There are 4 ways to turn a row about zero (a turn may also mirror it). The second row of each pair is the first, turned, with some noise. The first 40 pairs use one turn. New pairs use 3 turns, one after the other, and a turn may come again.
Some pairs, each with its turns in order after it:
 .24  .29 -.36  .14  .27  .09 -.25 -.03 -.08
 .13 -.24 -.08  .45 -.17 -.03  .26 -.27 -.01
(3)

-.24 -.11  .14 -.07  .37  .30 -.09 -.03  .39
-.15  .17 -.09  .49  .19 -.16  .37  .08 -.03
(2)

-.10  .16 -.16  .02 -.22 -.16 -.14 -.31  .37
 .06 -.22  .32  .08 -.18 -.13  .25  .07 -.35
(1)

-.46  .24  .11  .50 -.45 -.11 -.41  .04 -.06
-.40  .33 -.39  .32  .08  .02  .10  .36  .51
(3)

-.04  .31  .05  .20  .00  .16 -.03 -.15  .02
-.18  .11 -.04  .16  .09 -.08  .31 -.02 -.03
(3)

 .10  .34 -.11 -.14 -.14 -.34  .11  .11 -.20
 .08 -.30 -.45 -.04  .19  .06  .04  .08 -.11
(3)

 .20  .43 -.21  .09  .05 -.20  .24  .37  .00
 .12 -.28  .05 -.03 -.02  .36  .14  .34  .40
(1)

-.23 -.14 -.45  .14 -.22 -.42 -.23 -.19 -.12
 .21 -.29 -.18 -.09 -.10  .14  .40 -.32 -.39
(1)

-.01  .02  .16  .08  .26  .29 -.28 -.13 -.10
-.04 -.23  .03 -.19 -.22  .09  .08 -.24 -.27
(0)

-.10 -.37  .33  .07 -.27  .08  .03  .29  .33
-.30 -.13  .02  .11  .19  .39  .20  .41  .18
(2)

 .23  .04 -.29  .10 -.24 -.16  .04  .31 -.36
 .21 -.14 -.37  .22  .15  .37 -.19 -.10 -.01
(3)

-.23  .22 -.05  .31  .21  .29 -.24  .29 -.32
 .49 -.37  .19  .22  .27 -.17  .08 -.10 -.10
(2)

 .14 -.43 -.23  .30  .15 -.25 -.24 -.06  .17
-.06 -.16 -.37  .22 -.42 -.14  .17 -.21 -.10
(1)

 .00 -.41  .04 -.05  .17 -.11 -.38  .12 -.46
-.24 -.02 -.09  .14 -.58  .29 -.26 -.09 -.01
(0)

 .20 -.14  .15  .22  .22  .14 -.12  .12  .31
-.15 -.10  .01  .06  .00  .01  .50  .09 -.15
(2)

 .21  .06  .08 -.19  .02 -.12  .33 -.18  .06
 .18 -.05  .03 -.25 -.07 -.27 -.07  .29  .10
(1)

-.13  .02  .25  .01  .34 -.32 -.24 -.09  .31
 .00  .15 -.36  .07  .06 -.02  .43 -.18  .24
(2)

 .09  .08  .01 -.16 -.06  .08 -.33  .13 -.15
-.16  .11 -.16 -.16 -.13  .20 -.06  .07 -.20
(0)

 .04  .38  .10  .05  .04  .21  .14  .31 -.19
-.02  .29  .27 -.09 -.04 -.11  .13  .15 -.39
(0)

-.36 -.07 -.12 -.27 -.45  .15  .08 -.13  .16
 .43 -.05 -.24 -.24  .07 -.13 -.15  .33  .20
(0)

 .00  .23  .15 -.10  .01  .04  .06 -.07  .41
-.29 -.02 -.02 -.29 -.11 -.07  .27 -.05 -.07
(3)

-.20  .28 -.34 -.15  .08  .17  .01  .16  .23
-.06  .10  .24  .07  .23 -.47 -.02  .03  .16
(2)

-.46  .33 -.25  .28  .18 -.39 -.06  .15  .16
-.09 -.03 -.37  .47  .05 -.49  .26  .05 -.21
(0)

-.21 -.23  .12  .14 -.32 -.05 -.29 -.10  .40
-.22  .25  .04 -.22 -.19  .01  .02  .09  .52
(3)

 .14 -.05 -.02  .06 -.11 -.04  .08 -.31  .07
 .07 -.17  .04  .00  .27  .06 -.14 -.14  .10
(0)

-.01  .58  .12 -.38 -.18 -.14 -.21  .02  .06
 .11 -.24  .62 -.19  .03  .24 -.19  .04 -.04
(1)

 .14 -.35  .56  .37  .08  .06 -.18 -.16 -.10
-.05  .14  .60  .16  .10  .25  .11  .39  .20
(3)

-.04 -.53  .28  .17  .11  .02 -.20 -.25 -.34
 .09 -.37  .13  .19 -.43  .33 -.26 -.24  .04
(0)

 .02  .21  .03  .12  .29 -.03 -.19  .24 -.01
-.17 -.23 -.01  .23  .04  .21 -.15 -.02  .18
(1)

-.08  .07 -.04  .29  .01  .09 -.76 -.35 -.17
-.21 -.31  .21  .28  .13 -.14  .17 -.70 -.14
(1)

-.21  .22  .08 -.35 -.05 -.35  .03 -.08 -.12
 .25  .38 -.33  .14  .02 -.01 -.08 -.12 -.05
(0)

-.09 -.17  .35  .18  .01  .17 -.12 -.38 -.24
 .07  .14 -.02  .17  .30 -.40 -.11 -.31 -.08
(1)

-.10  .22  .37  .09  .05  .05 -.59  .06  .16
 .45  .01 -.16  .12  .00  .00  .48  .19  .27
(2)

.32 .06 .10 .39 .18 .15 .06 .25 .01
-.04 -.40  .16 -.05 -.12 -.03  .34 -.06 -.20
(2)

 .16  .02 -.31 -.18 -.30  .05  .18  .03 -.22
 .20 -.06 -.25 -.04  .28  .10 -.16 -.33 -.01
(3)

-.05 -.26  .52 -.23 -.33  .11  .17  .33  .16
-.31 -.27 -.10  .22 -.05  .31 -.06  .52  .28
(2)

 .13  .26  .34 -.10  .19 -.12 -.04 -.06  .13
 .07  .17 -.04  .01  .14  .21  .31 -.28 -.14
(0)

 .32 -.06 -.12  .14  .18  .00 -.14 -.30 -.50
 .43 -.18  .24  .42  .26  .00  .14 -.03  .09
(3)

 .05 -.10  .12  .51  .36 -.10 -.05 -.01  .24
-.06 -.10  .00  .04  .06  .14  .58 -.32 -.13
(2)

 .08  .16  .39  .44  .39 -.22 -.19 -.22  .23
 .06 -.39  .04  .63 -.01 -.31 -.22  .02  .07
(1)

New pairs, each followed by its turns in order:
 .25  .14  .03  .17 -.05 -.36 -.07  .29 -.01
 .23  .15 -.07 -.09  .17 -.44  .11  .06 -.15
(3) (1) (0)

 .04 -.38 -.27 -.24  .14  .00  .17  .04 -.20
 .06  .04  .12 -.36  .08 -.07  .19  .16  .36
(3) (1) (3)

 .05 -.23  .12  .11  .17 -.29  .13  .06  .11
-.05  .13  .25  .16 -.03 -.30 -.10 -.06  .11
(3) (3) (3)

 .31 -.29 -.13  .00  .08  .14 -.10 -.31  .17
-.02 -.24 -.04 -.16 -.28  .00 -.24  .17 -.34
(1) (1) (2)

 .54 -.07 -.11 -.28 -.14  .02 -.02  .00 -.13
 .01  .16 -.18  .00  .23  .33 -.13 -.27  .33
(0) (3) (2)

-.11 -.03  .24 -.22 -.42 -.30  .04  .10 -.03
 .25 -.07 -.23 -.02  .23  .27  .32 -.16  .16
(1) (1) (0)

-.11  .01  .30  .20  .21 -.18 -.14 -.19 -.08
-.07 -.09  .33  .00  .25  .15  .21  .21  .06
(1) (3) (0)

 .22  .20 -.11  .20 -.15 -.06  .11  .26 -.13
-.18  .26 -.12 -.08  .09 -.03 -.15  .32 -.12
(1) (2) (3)

-.20 -.27 -.06  .13 -.06 -.12  .25 -.15 -.12
 .06  .22 -.07 -.06  .16  .25  .19  .09  .22
(0) (1) (3)

-.17  .08 -.38  .03  .14 -.41 -.36  .41  .22
-.23  .33 -.39 -.20  .30  .10  .25  .22  .37
(0) (1) (1)

-.06  .17 -.21  .18  .19  .12  .06 -.21  .41
 .06 -.16  .19  .28 -.18 -.30  .23  .13 -.17
(0) (0) (1)

-.02  .00  .16  .36 -.21 -.19  .15 -.32 -.28
 .40  .11 -.16 -.09  .02 -.08 -.49  .02  .08
(1) (2) (0)

 .02 -.20  .37  .57 -.06 -.14  .29  .23  .57
 .05  .30  .43 -.15  .60  .25 -.22 -.09  .42
(0) (3) (1)

 .18  .38 -.32 -.18 -.53  .06  .01  .12 -.30
-.13 -.33  .27 -.47  .22 -.06  .31 -.18 -.33
(1) (0) (3)

 .17  .17  .12  .32  .09 -.07  .86 -.32  .07
-.13 -.51  .17  .23 -.03  .29 -.42  .64 -.14
(2) (3) (1)

-.07 -.05 -.01  .01  .18  .01  .31 -.20  .06
-.15 -.12  .07 -.08  .04 -.16  .11 -.26  .18
(2) (3) (2)

-.15 -.38 -.16 -.49 -.53  .37 -.08 -.04  .19
 .31 -.03  .33  .01  .68  .43 -.16 -.08  .03
(2) (3) (2)

-.05 -.01 -.05 -.07 -.17  .26  .03  .02 -.15
 .23 -.04 -.09 -.03  .10 -.04 -.15  .22 -.06
(1) (3) (3)

-.09  .31  .24  .04  .14 -.38  .15 -.30 -.05
-.27  .03  .00 -.24 -.23  .18 -.41  .14 -.20
(3) (3) (0)

 .06  .45 -.18 -.61  .09  .23 -.17  .40 -.31
-.01 -.54  .38 -.36  .29 -.07  .32 -.45  .14
(1) (2) (2)

-.35  .30  .08  .07 -.04  .19  .18  .02  .25
-.24 -.14  .18  .40  .08  .09  .04  .18 -.17
(2) (1) (0)

-.13 -.11 -.19  .17 -.02 -.25  .22 -.31  .06
-.11  .17 -.25 -.34  .08 -.23  .15 -.06 -.02
(3) (3) (1)

-.15 -.08 -.20 -.17  .29  .18  .15  .30 -.21
 .07  .44 -.08  .11  .05 -.01  .06  .05  .39
(2) (0) (3)

-.09 -.18  .37 -.15  .22  .42  .07  .11  .04
-.38 -.34  .21 -.18  .28 -.02  .03  .13  .15
(3) (2) (0)

 .04 -.32 -.35 -.12  .11 -.30 -.08  .14 -.10
 .43 -.03 -.07  .03  .38  .12 -.10  .06  .06
(3) (1) (0)

-.24  .18  .30 -.27 -.26  .30  .07  .03 -.02
-.27 -.39  .13  .26  .27  .13 -.06 -.04 -.07
(2) (0) (2)

 .03 -.30  .02 -.09 -.35  .24  .06  .58  .21
 .13 -.09 -.07  .08  .58 -.23 -.44 -.10 -.21
(3) (1) (1)

-.01 -.63  .19  .41 -.10  .32 -.13  .32 -.31
-.44  .09  .19  .02  .02  .61 -.43 -.33 -.19
(0) (0) (3)

 .23  .19  .02 -.14  .13  .07  .13  .08  .07
-.13 -.15 -.02 -.09 -.12  .06 -.16  .04 -.26
(3) (2) (0)

 .14 -.07  .02 -.10 -.04  .06  .13 -.32  .00
-.18  .04 -.28  .06 -.05  .18  .06  .07  .09
(3) (1) (0)

-.26  .06  .12  .15 -.04  .01 -.22 -.27  .06
 .25  .01 -.24 -.25  .02 -.15  .09 -.17  .03
(0) (1) (3)

-.04  .16  .09  .27 -.04 -.09  .09 -.08 -.04
 .14  .00  .11 -.02  .06 -.02  .02  .23 -.21
(2) (2) (0)

-.35 -.05 -.07  .12 -.29  .12  .16 -.23 -.15
-.22  .44  .02  .16 -.22 -.18  .04 -.04  .02
(0) (3) (1)

 .00  .00 -.06  .41  .23 -.46  .13  .09  .54
 .06 -.04  .34 -.21  .63 -.43 -.03  .11 -.06
(1) (1) (0)

-.37  .07  .35  .17  .01  .33 -.22 -.10 -.30
 .38  .18  .19  .15 -.40 -.03 -.08  .31  .20
(1) (1) (3)

 .07  .10  .10  .15  .30 -.11  .00  .05 -.30
-.05 -.06 -.16 -.01 -.23 -.02  .16 -.31 -.18
(0) (1) (2)

 .35 -.09  .12 -.18 -.15 -.10  .25 -.14 -.10
-.03  .31  .05  .19 -.26  .03 -.13  .20  .20
(3) (0) (2)

-.27  .25 -.04 -.12  .02  .06  .04  .01  .21
 .21  .13  .18  .15 -.16  .20 -.12 -.03  .07
(1) (2) (3)

-.33  .00 -.35 -.02 -.02 -.13 -.29  .16  .27
 .38 -.24 -.04  .08  .00  .20  .28  .16 -.29
(1) (2) (2)

-.01 -.15  .03  .03 -.06 -.03  .08  .32 -.30
-.02  .31  .07 -.01 -.01 -.29  .18  .06  .08
(3) (1) (3)

-.15 -.10 -.11  .35  .01  .07  .05 -.18 -.15
 .13 -.14  .22 -.17 -.17  .23 -.12  .03 -.12
(2) (2) (2)

-.08  .10 -.09  .50  .24 -.04  .15  .01 -.03
 .08  .13 -.07  .40 -.04 -.24  .22 -.17  .15
(0) (0) (1)

